There are 11 hidden switches. A switch that is on adds its own fixed numbers to the row, and there is some noise. The rows also spread widely along 15 directions, which tell nothing about the answers.
(in the rows, 128 means zero)
Known rows, each followed by its switches (1 for on, 0 for off):
[155 119  78 138  86 145  79 128 121  97 105 151 135 168 123  79 149 112
 106 123 155 121 147  77 120 175 147 128  63 122]  1 0 0 0 1 0 1 1 1 0 1
[144 147  63 132  96 126 152 108 109  45 164 126  85 113 211 134 143 161
 108 172 112 107 138 132 115 163 192 103 113 131]  0 0 0 0 1 1 1 1 0 1 1
[148 163 134  66 108 126  28 121 165 127 151 157 131 172 150 158 117 121
 108 163 178  71 153 128 127 145 123 105  53 127]  0 0 1 1 0 1 1 1 0 0 1
[140  96 105 104  95 164 111  87 145 116 142  89 141 137 118 117 115 137
 100 152 136  96 142  88 155 139 163 135  71 120]  0 0 0 0 1 0 0 0 0 1 0
[135 104  91 154 131 157 140 141 117  82 128  85 126 102 141 107  80 149
 112 172 106 103 130  99 138 131 174 158 120 109]  0 1 1 1 1 0 1 0 1 1 0
[113 183 116 100 138  94 158 102 129 100 151 147 114 154 181 125 171 142
 110 134 136 115 125 161 113 140  82  84 148 154]  0 0 1 0 1 0 0 0 1 0 1
[136  99 130 129 144  99  63 110 147 170 126 142 149 159  75 109 188  96
 152 104 118 153 115 157 139 151  71 110 127  96]  0 0 0 0 1 0 0 1 1 0 1
[143  93 104 130 163 182 143 102  91 118 130 151 108 113 140  93 109 117
 119 114  96 180  85 144  89 160 137 108 116 102]  0 0 1 0 0 1 1 1 1 1 1
[154 108 116 133 160 182 113 102 119 144 177 115 129 126  92  94 117  67
 141 102 138 125 106 128 152 163 121 112 100 159]  0 0 0 0 1 1 1 1 0 1 1
[151 152 169 160  91 112 155 151 151 146 104 144 149 127 137 104 128 175
 139 180 146 124 100  98 167  96 103 133 123  90]  0 0 0 1 0 0 0 1 0 0 0
[105 128 162 123 154 174 142 124 159 171  99 136 148 144 107  81 129  94
 105  90 152 117  90  89 110 137  79 125 119  96]  0 0 0 0 1 1 1 1 1 0 0
[117  96 131  80 130 134  92  96 135 111 116  81 183 154  99 105 103 126
 114 187 114 115 131 114 100 125  95 114 104  81]  1 1 1 0 0 1 1 1 1 0 0
[118 131 121  95  61  85  95  84 156 113 107 114 174 169 156 105 170 146
 132 191 118 116 124 100  98 138 107  73 112  70]  0 0 0 0 1 1 1 0 0 0 1
[113 124 138 128 172 166  69 168 122 141 110 122 140 140  90 127 117 123
 105 101 121 101 159 106 119 157 116 160 137 121]  0 0 1 0 0 0 1 0 0 0 1
[ 86 124 116 114 123 105 114 115 128 111 134 112 187 155 114  99 126 131
 146 151 133 116 128 137 101 116  57 107 154 155]  1 0 0 0 0 0 1 0 0 1 0
[121 149  81 144 162 133 170 135 147  86 168 128 101 119 166 110 116 141
 143 165 115  80 128 102 114  99 179  59 135 116]  0 0 1 0 1 1 0 1 1 0 1
[ 70 113  82 111 141 135 151 118 148 101 127 104 126 124 153 104 122 165
 121 132 132  81 108 113 110 105 116  95 164 138]  1 0 0 1 0 1 0 0 1 0 1
[149 158 129  62 109 141 146 112 135 123 140 122 119 132 185 133  92 164
 124 197 171  96  81 123 129 123 112 107  85 145]  1 0 1 0 0 0 1 1 1 1 1
[129 142 131 134 104 129 137 120 103  80 161  90 146 133 144 124 146 147
 117 168 114  98 159 135 143 149 113 132 147 150]  1 0 0 0 0 1 0 0 0 0 0
[128 136 118 210 100 117 150 145 149 107  86 192 108 138 144  95 176 170
  83 103 134 145 135 112 153 149 119 171 140  93]  1 0 0 0 0 0 0 1 0 1 0
[140 139  81 125 102 127 139  60 180  91 208 121  62 127 197 156 120  83
 103 130 175  53 110 160 177 149 150 119  87 178]  1 0 0 1 1 1 0 1 0 1 1
[165 134 138 118 129 132  77 153 116 130 127 131 117 133 110 139 139 151
  93 146 158 119 145 148 173 159 103 184 101 134]  0 0 1 0 1 1 1 1 1 0 0
[171 103 135 128 158 105 104 152 129 153 118  79 122 125 102 134  99  90
 169 165 132 124  92 131 139 127 118 154 125 109]  0 0 0 0 0 1 1 1 1 0 1
[135 159 116 132 122  86  72 121 132  87 135 132 147 179 130 123 169 109
 115 146 119 107 178 139 109 164 100 113 122 113]  0 0 1 0 0 1 1 1 0 0 1
[188 115 100 113  98 122  98 146 128 131 135 149 107 126 154 119  80 134
 191 204 182 140  55 122 124 114 151 109  73 148]  1 1 1 0 0 1 0 0 0 1 0
[188 112 140 142  81 145 142 125 110 121 120 114  92 103 165 132 111 152
 112 186 155 134  81 137 180 161 133 179  98 121]  1 1 1 0 0 1 1 0 1 0 0
[169  80 105 163  53 153 134  65 106  89 111 138 125 129 162  87 104 118
  90 139 119 171 102 116 133 166 150 150  83  96]  0 0 0 1 0 1 0 0 0 1 1
[128  48  64 138 122 111  92  82 193 147 124 144 111 134  89 112  99 119
 128 132 157 126  94 122 163  93 135 127  86 101]  1 0 0 0 1 0 0 1 0 1 1
[103 176 117 186 152 109  92 165 129  66 149 185 122 150 151 136 150 113
  80  97 123  99 207 146 107 157 122 146 161 143]  0 0 0 0 1 1 1 0 0 1 0
[178 150 150  89 142 169  95 164  71 129 170  97 119 101 124 157  80 137
 124 162 155 107 126 146 174 155 123 167 107 197]  0 0 0 1 1 0 1 0 0 0 1
[204 145 122 123 132 150 112 108  97  93 150 152 154 167  93  82 113 106
 105 150 138 164 158 101 149 141 143 105  55 143]  1 0 0 1 1 1 0 0 0 1 0

New rows. What belongs after each?
[174 123 128 105  92 118 120 120 105 123 156 122 115 104 174 145 133 156
 181 218 106 147  78 154 121 141 145  79 114  99]  1 0 0 0 0 1 1 1 0 0 1
[160 154 156  77 125 113 154  98 100 106 107 117 174 163 130  99 123 148
 112 191 112 175 119 117 100 127  91 100 107 101]  1 0 0 0 0 1 1 0 0 1 0
[136 135 112 114 124 147  54 106 157 116 158 166  89 152 152 158 193 113
  73  91 134  91 158 149 153 205 144 136  99 121]  1 1 0 0 1 0 0 0 1 1 1
[176 106 103 110  88 112 152 113 109 105 124 104  94  99 166 135  88 173
 132 204 151 139  71 142 157 115 139 148 106 130]  1 0 0 1 0 1 0 1 0 0 1
[138 159 110 129 147 136  94 130 165  99 163 165  77 133 170 161 125 107
  79 121 144  71 157 134 144 153 171 123  91 116]  0 1 0 1 1 0 1 1 1 0 1
[ 95  96  94 118 115 120 116  97 146  96 150 128 138 117 161 129  95 151
 138 187 117 115 102 150 100 110 122  92 137 109]  1 1 1 0 0 1 1 0 0 1 0
[131 104  65 119  73 148  61  97 143  89 161 148 129 143 166 123 100 121
 132 157 144  92 140 112 113 144 176  89  64 138]  1 0 0 1 0 0 1 0 0 1 1
[130 101 116  93 149 125  93 136 146 135 148  71 131 112 108 145  80 147
 136 189 145  74 117 132 160 105 118 141 121 129]  0 0 1 0 1 1 1 1 1 0 1
[121 124  84 121 129 143  94  82 145  81 210  87 128 146 138 134 148  76
 139 145 109  55 162 130 134 162 160  74 104 146]  1 1 0 0 0 0 0 1 0 0 1
[156 103 128 100 109 122  78  97 159 155 136  48 168 163  90 107 146 110
 151 159 145  82 115 113 181 147  89 145  86 124]  0 0 1 1 0 0 0 1 1 1 1
[169 142 139  89 101 139  10 169 110 130 142 152 143 146 134 152 126 135
 158 191 145 109 133 132 110 172 132 118  79 120]  1 1 1 0 0 0 1 1 0 0 1
[104 142 135 132 174 115 107 191 131 130 121 111 128 116 135 150 152 182
 152 167  82  93 138 130 117 125 128 120 189  87]  1 0 1 0 0 0 1 0 1 0 1
[116 113 114 149 109 164 142  82 148  99 123 128 121 140 153  89 136  99
  84 107 122 121 108 112 120 171 125 138 116 101]  1 1 1 1 1 1 0 0 0 1 0
[132 150 172  85 186 150 145 119 122 155 116 148 162 148 108  95 159 131
 134 136  94 172  90 129  93 140  80  77 130  77]  1 1 0 0 0 0 1 1 1 1 0
[171 173 142  78 165 127 152  95 129 116 138  91 133 178 127 115 116  74
 103 133 153 107 130 108 128 143 107 123  81 151]  0 0 0 0 0 0 0 1 1 1 1
[114 108 114  84 106 169  75  70 130 119 206 120 163 132 145 124 107  98
 148 160 119  96 125 141 105 147 126  47  99 146]  0 0 0 0 1 1 1 0 0 1 1
[152 125  82 162 129 147 130 172 132 145 135 188  64  93 161 115 157 179
 160 124 156 147  61 154 161 146 143 131 116 141]  1 0 1 1 1 0 1 1 1 1 0
[112 142 102 160 146 102 142 139 161 111  98 154  75 134 158 126 150 112
  98 101 153 111  99 131 124 151 113 156 151 115]  1 1 0 0 0 1 1 1 0 0 1
[105 131 164  87 150 143  54 135 157 130 118 114 145 145 111 168 135 167
  60 139 121  70 171 135 143 150  95 181 141  85]  1 0 1 0 0 1 0 1 0 1 1
[116 118  87 191 117 112 115 118 153  80 161 113 145 141 104  95 124 135
 108 143 144  75 182 125 187 117 111 141 124 149]  0 0 1 1 0 1 1 1 0 0 0
[ 94 103 136  96 136 181  67 145 150 156 118 120 122 116 136 146 191 158
 123 114  85  98 123 111  99 179 165 112 134  53]  0 1 0 0 1 0 0 0 1 0 0
[159  71 120  64 111 169  54  76 141 150 130  70 128 145 104 142 118 109
 110 148 131 112 111 124 151 178 133 156  65 107]  1 0 1 0 0 1 1 0 0 1 1
[136 121 143  45 109 142 129  44 156 144 133 115 162 153 151 107 111 123
 112 170 133 133  79 119 112 123  98  63  77  91]  0 0 0 1 1 1 1 0 1 1 1
[ 92  91  76  96 145 135  39 145 163 131 146 150 107 118 114 167 108 176
 116 143 140  88 156 141 127 112 157 124 108 120]  0 0 1 0 1 0 1 0 0 0 0
[165 132 103  67 160 168 129  92 106 118 162  62 119 142  93 110 136 132
 102 139 154 103 119 126 192 172 106 148  82 190]  1 1 1 0 0 0 1 1 0 1 1
[ 81  77  57 162 127 109  95 122 202 129 107 141  99 124 128 127 146 186
 112 125 126  88 132 112 156 108 159 131 138  82]  0 0 1 0 0 0 1 0 0 1 1
[142 142 137 153 157 107  95 180 131 131 139 152 165 134 100 113 152 176
 168 169  99 132 148 132 139 101 119  97 145  95]  0 0 0 1 0 0 0 1 1 1 0
[146 141 128  92 125 168 118 117  99 107 152 100 164 134 113  99 139 168
 117 177 103 114 156  85 139 143 150  76 107 118]  0 0 0 0 1 1 1 0 0 0 1
[154  93 122 130 150 182  28 155 102 139 148 145 164 137  85 105  85  94
 154 134 136 126 132 124 109 154 121 123  93 131]  0 0 1 0 0 1 1 1 1 1 1
[129 114  95 194 111 126  84 177 104  80 130 161 124 111 137 118  80 121
 119 144 146 111 145 131 120 137 129 170 147 146]  1 0 0 0 1 1 1 1 0 0 1
[154 144 137 134 107 136  45 180 122 115 102 164 133 151 126 131 120 136
  99 138 156 107 167  89 118 155 147 160 104 113]  0 0 0 0 1 1 0 0 0 0 1
[122 191 142  53 139 105  88 117 141 110 164 103 140 155 153 150 177 141
 110 158 147  70 134 159 141 167  67 114 133 159]  1 1 0 1 1 1 1 1 0 1 1
[ 88 127  71  67 183 109 117  94 119 107 134 155 120 154 117 116 131 155
 103 108 133 152 124 175  99 117  72  85 136 166]  1 0 1 1 0 0 1 0 0 0 1
[113 105 138 143  93 130 113 122 131 164 137 184 154 107 132  93 143 175
 176 159 143 155  58 158 136 116  58  73 153 120]  1 0 0 0 0 1 1 1 0 0 1
[139  77  64 155 162 106 102 102 154 127 132 185  86 132 108 123 158 126
 138 102  91 187 120 160 120 120 173  83 100  67]  0 0 0 1 0 0 0 1 0 0 0
[124 124 107 132 110 197 113 145  82  95 119 140 113 115 178 116 115 121
 118 123 110 126 112 114  63 195 157 138 117 117]  1 0 1 0 0 0 1 1 0 0 1
[151 151  89  64 146 162 104 144  75 116 142 185  88 123 183 125 150 154
 158 122 134 177  71 160  64 178 138  68 110 166]  1 0 0 1 0 1 1 0 0 1 1
[141 120 115 178  94 126 143 152  91  78 108 116 128 111 173 102  83 116
 125 160 128 124 106 116 103 140 130 162 153 126]  1 0 0 1 1 1 0 0 1 0 1
[145  98 108 110 140 156 149 106  89  86 129 106 109  88 162 126  66 137
  88 162 110 148  87 150 111 146 137 156 125 111]  0 1 0 1 1 1 1 1 1 1 1
[ 95 129 129 118 109 133  99 108 159 148 150 112 164 150 122 104 127  97
 150 125 177  73  97 134 142 138  44 124 131 179]  1 0 0 0 0 0 1 1 0 1 1
[165 145 112 139 176 125 103 126 162 139 142 158 108 170 113 112 112  59
 147 123 145 121 126 102 118 124 154  76  82 116]  0 0 1 0 0 1 1 0 0 0 1
[159 119 121 161 116 149 130  87 132  95 174 123 107 133 151 129 119  69
 115 139 111 107 137 129 137 160 162 115 101 113]  1 0 0 0 0 1 0 1 0 0 1
[110 148 137 133 110 157 142 122 113 114 129 170 156 129 122  89 128 185
  78 139 146 126 142 110 159 125  81 115 136 145]  1 0 0 0 1 0 1 0 0 0 1
[143 160 131 128  84 114 140  90 151 108 128 183 137 152 168  94 153 136
 102 159 158 140 104 121 124 142 102  91  91 106]  0 1 0 0 1 1 1 1 0 1 0
[151  71 116  98 153 128  79  80 165 158 123 103 105 143  95 144  99  84
 115 129 133 133  98 147 154 134 120 144  84  94]  1 0 1 1 0 1 1 0 0 0 1
[119 122  88  93 104 118  77  94 135  96 189 105 123 130 151 163 134 176
 114 175 138  74 161 170 170 143 121 120 114 170]  0 0 1 0 0 0 1 0 0 1 1
[147 141 150  84 136 123 134  88 141 125 104 100 135 158 140 119 174 128
 106 148  94 137 109 106 108 162 128 103 120  64]  0 1 0 0 0 1 0 0 0 1 1
[133 103  80 154 144 153 149  78 118  73 175 120 101 120 138 117 155 127
  94 119  79 126 150 147 143 163 164 109 132 117]  1 0 0 0 0 1 0 1 0 1 1
[146 102 125 113 150 160 156 148 143 173 116  99 122 102  99  94 104 195
 149 166 169 109  54 102 194  96  99 143 130 136]  1 0 1 0 0 1 0 1 1 1 1
[159 156 115 133 116  71 109 134 130 100 158 145 105 140 177 154 114 106
 164 184 148 126 110 179 118 126 114 111 118 149]  1 0 1 1 0 1 1 0 0 0 0
[116 125 104 168 148 124 143 142 150 135 169 201  72  97 169 140 101 131
 141 120 174 123  88 179 143 100 118 102 142 168]  0 0 0 0 0 1 1 0 1 0 0
[110 124 135  87 107 141  93  86 129  86 142 120 146 144 158 151 111 125
  68 153 119 104 156 151  97 160 105 146 108 109]  1 0 0 0 0 1 1 1 0 1 0
[142  49  85 138  92 146 115 100 102 131 132  88 153 106 118  84  84 117
 181 170 119 151  67 126 128 127 121 109 112 130]  1 0 0 1 0 0 1 0 1 0 1
[134 151 141 130  55 132 138  96 134  91 141  98 163 154 170 102 160 159
 109 196 131  85 146 104 153 155 108 111 108 115]  1 0 1 0 0 1 1 0 1 0 0
[135 151 111 169 165 109 110 158 169 144 132 191  87 141 130 124 190 138
 144 113 122 135 130 132 138 134 148  87 133  92]  0 0 1 0 1 1 1 0 0 0 0
[164 166 112  69 141 101  59 119 134  94 176 122 100 158 168 180 143 112
 121 176 127  88 160 166 125 161 147  97  90 132]  1 0 1 1 1 1 1 0 1 0 1
[148 151  77  91 113 140 163 126 116 104 141 100  89 127 190 113 136 138
 164 148 158 115  66 127 104 154 147 116  94 173]  0 0 1 1 0 0 0 1 0 1 0
[121 153 133 151 153 188 138 163  93 111 131 161  95 104 170 128  90 131
  94  99 129 121 119 132 110 161 132 153 142 151]  0 0 1 1 0 0 1 0 0 0 1
[139 112 147 159 125 119 134 163 129 150  95 115 111 104 143 137  99 139
 135 155 132 126  88 125 142 124 118 172 154 101]  0 0 0 0 0 0 1 0 1 0 1
[164 184 164 124 144 207 138 174 100 118 119 117 145 142 152  95 116 130
 127 158 105  98 137  47 106 164 173 100  99  97]  1 0 1 1 0 0 1 0 1 0 1
[126  81  92  56 134 146 116  88 139 154  92 121 132 132 103  98 126 175
 117 137 148 157  69 113 121 127 109 111  90 106]  0 0 0 0 0 1 1 1 0 1 1
[130 117 118 107 116 112  94 126 134 119  96 147 134 140 130 130 103 172
  90 143 147 134 128 128 133 117 109 159 116 116]  0 0 0 1 0 0 0 0 0 1 1
[164  89 138 164 128 162  86 152 150 138 138  98  80  95 132 171  89 118
 121 159 122  78 120 121 174 149 185 191 111  82]  1 0 1 0 0 1 0 1 0 0 1
[115 127 151 195 150 166 151 123 132 120 150 115 126 104 152 120 129 106
 126 117  64 114 119 141 130 161 128 139 170  80]  0 0 1 1 0 0 1 1 0 1 1
[177 112 133  94 130 137  79 126  94 132 144 101 129 136 105 135 102 123
 133 158 158 133 109 157 160 155  91 169 108 173]  1 0 1 0 0 1 0 0 0 1 1
[135 129 145 142 142 125  93 126 160 135 130 153 124 130 151 144 124  96
 133 140  83 129 118 130  94 143 152 108 120  43]  0 0 0 1 1 0 1 1 0 1 1
[156 127 164 193  85 113  89 147 117 118 146 145 179 128 118 107  49 103
 140 183 163 114 136 131 164 104  78 149 129 150]  0 0 0 1 0 1 1 0 0 0 1
[145 101 124 165 114  91 103 101 180 119 110  72 146 168 120 115 126  64
 141 161 100  88 132 100 135 134 132 142 106  51]  1 0 1 1 0 0 0 1 1 0 1
[132 124 118 186 130 101  95  86 180 120 178 145 115 150 130 133 184  90
 132 129  91 101 159 160 163 154 132  85 128  78]  0 0 1 0 0 1 1 1 0 0 1
[159 112 152 145 103 120 125 113 129 152 148 173 145 117 139 110 134 154
 175 195 110 164  76 142 144 110 115  55 130  80]  1 1 0 0 0 0 0 0 1 0 1
[128 172 110 174 135 105 140 119 172  91 160 142  95 157 163 130 105  75
 100 113 171  59 148 129 154 126 118 142 114 162]  0 0 1 1 0 0 0 1 0 0 1
[156 164 135  82 137 150 160 136  74  91 109 137 127 134 164 107 110 158
  95 155 143 149 102 123  92 151 104 134 120 145]  1 0 0 0 0 1 0 1 1 1 1
[148 110  97 143 113  86 149  85 142 102 163 104 131 134 160 109 100  90
 185 201 118 132  80 154 124 105 120  74 110 121]  1 1 1 1 0 0 1 0 1 0 0
[151 165 146 143  91 153 161 141  94  88 138 115 131 102 172 106  99 184
 101 192 154  99 111 120 170 142 104 153 131 150]  0 1 1 1 0 1 1 1 0 0 1
[113 125 147 113 142 124 115  97 134 121 152 107 137 130 117 143 119 126
  81 135 134 100 145 163 158 137  71 149 143 137]  0 0 0 0 0 1 1 1 0 0 1
[151 105 104 128  63  94 123  67 165 110 136 161 120 129 186 122  99 137
 144 216 126 139  71 143 123 110 138  71  78  64]  1 1 1 1 0 0 1 1 0 0 1
[114 144 103 196 107 117 148 128 177  99 113 169 109 135 148  91 162 166
  73 119 153  86 143  98 186 127 119 137 135 101]  1 0 0 1 1 1 1 1 1 0 1
[145 108 124 201 132 151  94 128 138 117 159 176 132 130 126 106  94  80
 139 133 117 128 130 126 125 133 144 110 128 107]  1 0 1 0 1 1 0 0 0 1 1
